The first 9 rows are patterns. Each new row is the sum of 3 different patterns, raised or lowered, with some noise. Before adding, each is slid sideways (what falls off one end comes back at the other) and multiplied by a number that may be negative. Names go in the order of the patterns.
Some rows, each with the names of its patterns after it:
[ -3  -8   8   2   1  -6   6 -12   5 -11  -6 -14   0   1   5   2 -11  -4
  -3  -1  14   1  -2   3   8  -1   0   1 -13   2   4   6   0   5  -1   1
   2 -10  -6  -2 -17   4   3   1   0  -7  -5  -7]
q669
[  0 -16  -1   1   0  16   3 -17  17  17  -6   5  -2  -7  -8   7 -11   1
   4  -6 -13  -6  -4   3   5   0   6  -7   5  -8  13  -6  -1  -9 -11   3
   1  -7 -17  -2  17   0  -2   2   3  -2 -15   3]
q978
[  0  -8 -17   5   0  -6  10   6  12   0  -2   6   2   1   3   3   6  17
  -2   2 -17   1   0   4 -17   0 -17  17  -1   1  -9   1   1  -1   1   0
   1  -1   4  -5  12  -4   1  -4   5 -13   5  13]
q845
[ -2  -5   7   5  -1   5  -9  -3   2  16  -2   9  -3   1  -2   3   8   1
  -1  -1  -3  -7  -3   1  17  13   2   1  -2  -1  -1   8   3   6  -7   0
  17  17  -2   5  -5   0   3  -1   5  -2 -10  -4]
q106
[ -3   4  -9   6   1  -2  -2   2   0 -13   0  -3  -3  -7  -6  -1   6  10
 -17   5  17  -4  -7  -3   4   9   7  -5   1 -11   6   2   2  -5  -7  -4
  -1  -2  -9   1  -2 -11   0  -5 -13   4  10  -2]
q909
[  1   7  -5 -13   1  -2   2   7   1   1   6   0  -3  -8  -4  -5   2   5
   6  -6 -10   5   9  -3   2   2   4  -3   2   1  15   2  -6  -3  -8   7
  -2   5   6   3   9  -7  -4  -5   1   3  12   8]
q407
[  4   5   1  -3   3  -1  -2   4  -2   0   0  -2   0  -8   3   0  -5  -3
   6  17   0   1   0   3 -14   2   4   0   1  -2  -3   0   3   4  -5   5
  -6   2   5  17   2   1   4   8   8   1   3  -1]
q34
[  4   0   2  -5   2  -1   7   4   3   2   8  -5  11   8  -8  -1   1  -1
  15   2  17   0  -1  -1  -9  -4  -2   2   1   2   9  -1 -10   5   3  -4
  12  16  -6   0  -4   2   3   3   6   7   4   1]
q780
[ -7 -15  -2   1   2  -4   9  -4   0   3   8 -17 -11  -2   1   7  -4   0
   1   2  -2 -15   0   6   0  -8  -4   1  -5  -3  -6  -6  13  -1   3  -1
  -1 -12   0  -5  -7 -17   8   0  -5  -1   0   6]
q309

New rows, each followed by the names of its patterns:
[ -5  -3  -3   1 -12 -10 -19   4  -9  -2 -25 -29 -15 -11  -8 -20 -12   3
 -12  -8   6  -5  -8 -14  -6 -12 -18  -9   0  -2   3 -17 -15   0  13 -13
   0  -6 -16 -17 -11 -14  -2   2  -9  -5 -24 -23]
q978 q106 q34
[  4  -3   5 -17   1 -11   5   5   9  16   3   2   2   1  12   1   0  11
   6  -1   4  -5 -22   8   6   8  -2   0   1  -2  -4  -7  -1   7  -9   6
   8   2  -6  -7  -2  -3   2 -11   9  -4  -2   7]
q669 q34 q780
[ 2 14 11 13 10  2 11 12 -1 10  9 -9 11 12  2 14 -1  5  1 10  2 -2 -3  3
  7  5  2  3  8 -4 10 23  2  3  4  5 15  1 13  9 13 -2  9  6 19  4  6 -1]
q669 q407 q780
[-13   3  14  -1  11  32 -13 -11  -5   3   5  10   4   5   9  -9  -4  -4
  12 -11  11  -5  16  10  11  -3  -3  -1   5   0  -4   3   0 -19   5  -4
  13 -10   3 -10 -12   6  -3   0  -3  -1   3   1]
q669 q909 q780
[ 26   7   9   8   4   1  13  -4   4  13   8  -2  -3   6  10  -6  -3  -7
   3  -1   6  -3 -18   0  16   3  -1   7  11   1   2  -1  13  -9   8   0
 -12   5   3   4   4   7  12  -6   4 -18   2   5]
q407 q34 q309
[ -5  -7 -13  -5  -2 -19 -12 -17 -13   8   6  -5  -2   4  -1 -33 -12 -12
 -23   0 -20   0  14   0 -21  -9   7  -8  -3 -19  -8 -11  -4 -21  -5 -16
   7 -26 -13 -20  -4 -10   0  -3 -26 -20  -8   7]
q669 q978 q309
[  2  -1  10  15   2  21  -6  18  11  26   6  25  -1  10  22  25  -4  11
   8   3   3 -11   7  19   3  12  24  17  -4   2  13   2   3  19  14  23
  24   3  27  -8   4   5  12  13  13   0  22  20]
q669 q845 q309
[-14   7 -15   2  19  11   0   0  -9 -18   9  -5   2 -15  -7 -13  -2 -12
  -8   3  -5 -18   0  -2  -2  -8   9  -5  -1  -3  -8 -17  -8  -2  17   0
  -5 -11  -3   2   5  -9  -9   0  -7 -15  -3   3]
q669 q106 q309
[ -9  -9 -12   4  14   7  -9 -12  -2  13  -8  17   0  -3   9  -3  -4  -7
  -7 -12   7   6   9   8  -3 -11  -6  -2  -4  10  -5  -4   6   0  -6  -7
  -6 -10  -4   0  -5  -8 -12   2  12   9  -6   2]
q669 q106 q407
[  2  20 -10   2  12   5   1  -2  -6   7   0  -3   9   5 -12  -8  -7  -8
  -4  10  10  -2 -11  -2   4   7  -3   2   0   6 -19 -22  -5   6   4   2
   4 -15   3   0 -10   6 -12 -20  -1   2   3   5]
q106 q780 q309
[  5   1 -14  12   5 -16 -11  -8  14  -8 -12   3  -2  -8  11  -7   5  -2
   2   4  -2  -2   8   3  -5 -11   6   1   5  -1  -9 -21  10  -1 -10   1
 -14  -9   7   4  -2   1  -8   1 -16  10   3   6]
q845 q909 q780
[ 25   3   3   9  20  13   2  25   7  12 -20   5  13  12 -16  27 -15  28
  10   8  -7  17 -14 -10  17   5  10   9   0  -4  23  -4  -4   6  17  -7
  24  14  -2 -10 -14  10   2   3   3  20  21  12]
q669 q978 q845
[  3   3  12  -7 -11  -8 -17 -10 -12   7  15 -11 -17   3   0  -7   7 -11
  -7 -15   7  15   9  10 -19  -7 -16  -8 -13  -3  10  -3   0  -5  -6 -17
  -2   1   0  13  13 -17 -12 -25  -6  -6   5   5]
q407 q780 q309
[ 16 -17  -8   2  -5  -8   2   4   3  10   0 -10  23   2  13  -6  -4 -24
   1  -3   8 -11   3  -8   0   2  22  15  -6  -6  16  16   5  -9  -5   3
   8   8  10   4  -9   5  17  -1  -7  -2 -25   7]
q669 q978 q309
[ -3   6 -15 -14   0   0   2 -10   1   1 -10  -3 -12   3   2  -2   7 -11
 -18  17  10 -12 -21  -9   6   1  -3   6  -7   3   3   0  -4  -1   3  -7
  -5   3  -2   5 -17 -19 -26   1  -1  11 -16  -2]
q407 q34 q309
[  4   5 -18 -20 -12  -8  -7  -7 -20   1 -19   8 -15   1   4   1 -12   8
  -3  -6 -23  -6  -9  -1 -11  -5   4  -8 -15   1  -5 -19 -14 -16  -6   2
 -13 -26  -7 -14 -10   9  -4 -12   3  -7 -16 -10]
q978 q845 q309
[-11   2  -3 -18 -27  -8  -5  -3  -1 -16  -5 -14 -12 -14   9   4 -21 -10
 -14  -5  -9 -20  -7 -18  -6 -15  -6 -10   5 -11   5 -19 -13   4  -8 -11
 -12  -8  13 -13 -18 -14 -10 -28   2  -9   6 -10]
q909 q780 q309
[  2 -35   0 -11  -7 -10 -10  -9  -9  -4 -12  -9 -30 -17 -23  -2  -8  -3
 -14  -8 -16 -27  -5   5 -19 -35  -4  -7 -10 -10 -32  -7 -25 -10   3  -1
  -1  -4 -16 -29  -6 -16   8  -6  -3 -30   7 -12]
q845 q106 q780
[-25  -3  -9  -9  -4   7 -10   6  -1 -34  11   6 -16 -16  -8  -7 -19 -16
 -17  -4  -9  -4  -8 -21 -12  -4  -5  -5   2 -11   4 -11   4  -9  -8  -8
 -23   0  -4  -7 -28 -22  11   2 -10   3  14 -15]
q978 q34 q780
[14 31  0  4  0 -9  9  6  4  5 12 32 21 -1 15 14  3 12 28  7  0 10  6  9
 25 22 -2 34 19 17 18 20  0  3 10  4 19 18  6  4 -8 15 20  7  4 16  2 23]
q669 q978 q780
[-13  -6   2  -1 -14 -10 -28 -20 -12 -10  -2  -2  -4  -7  10 -16 -26 -15
  -4  -8  -9  -9  -5  -7 -13 -18  -8   8 -23   0 -16  -5  -6   0  -4 -16
 -30  -6 -10 -17 -11  -9 -16 -15 -15 -16 -24  -6]
q669 q780 q309
[  8   4  32  22  14   2   8   3  35 -10 -11  10  31   8   1   0   7  15
   5  20   2  13   3   8  14  11   5  18  20  -1  13  30  28   8  18   9
  -6   8  -4   7  24   0   5   7  10   0   7   8]
q845 q909 q309
[16 14  2  6 17 24 22  9  4 15  8 10 14 11 -4  0 12 12 13 17  3 16  1  0
  7 26 -6 12 15 21 15  8  6  2 10  7 12 12  8  1 18  6 10  3 -3 -4 -1  4]
q669 q34 q780
[ 5 -3 16  2 -2  4 19  6 15 22  8  9 -1  7 10 13 24  4 11  6 14  6 -1 17
  4  7  1  4  0  3 -4 -6 12 20 10 15  7  1  2  4  4 22 10 31  7 13  9  9]
q106 q407 q34
[ -7 -10 -11 -14  -6  -6  -4  -9 -27   0 -13 -28   7   3   5 -12   0 -18
   4  -7   1   1  -1   6 -18   5 -22 -20 -12  -9 -21  -2 -10   0  -5  12
  -7 -12 -11  -4  -9  -3  -1 -17 -24  -1   3  -7]
q978 q845 q909
[ -5  -1   0  -1  -5  -8  -6  -2   0  -2   9 -10  -6 -16   0  -4 -18 -17
 -10  -2 -12  11  -6  -7   3   3 -20  -8   9  -6  13  -7  -1  -1   3  11
 -14   1   8  -1 -20 -23   0   5   3  -8   7   2]
q106 q34 q309
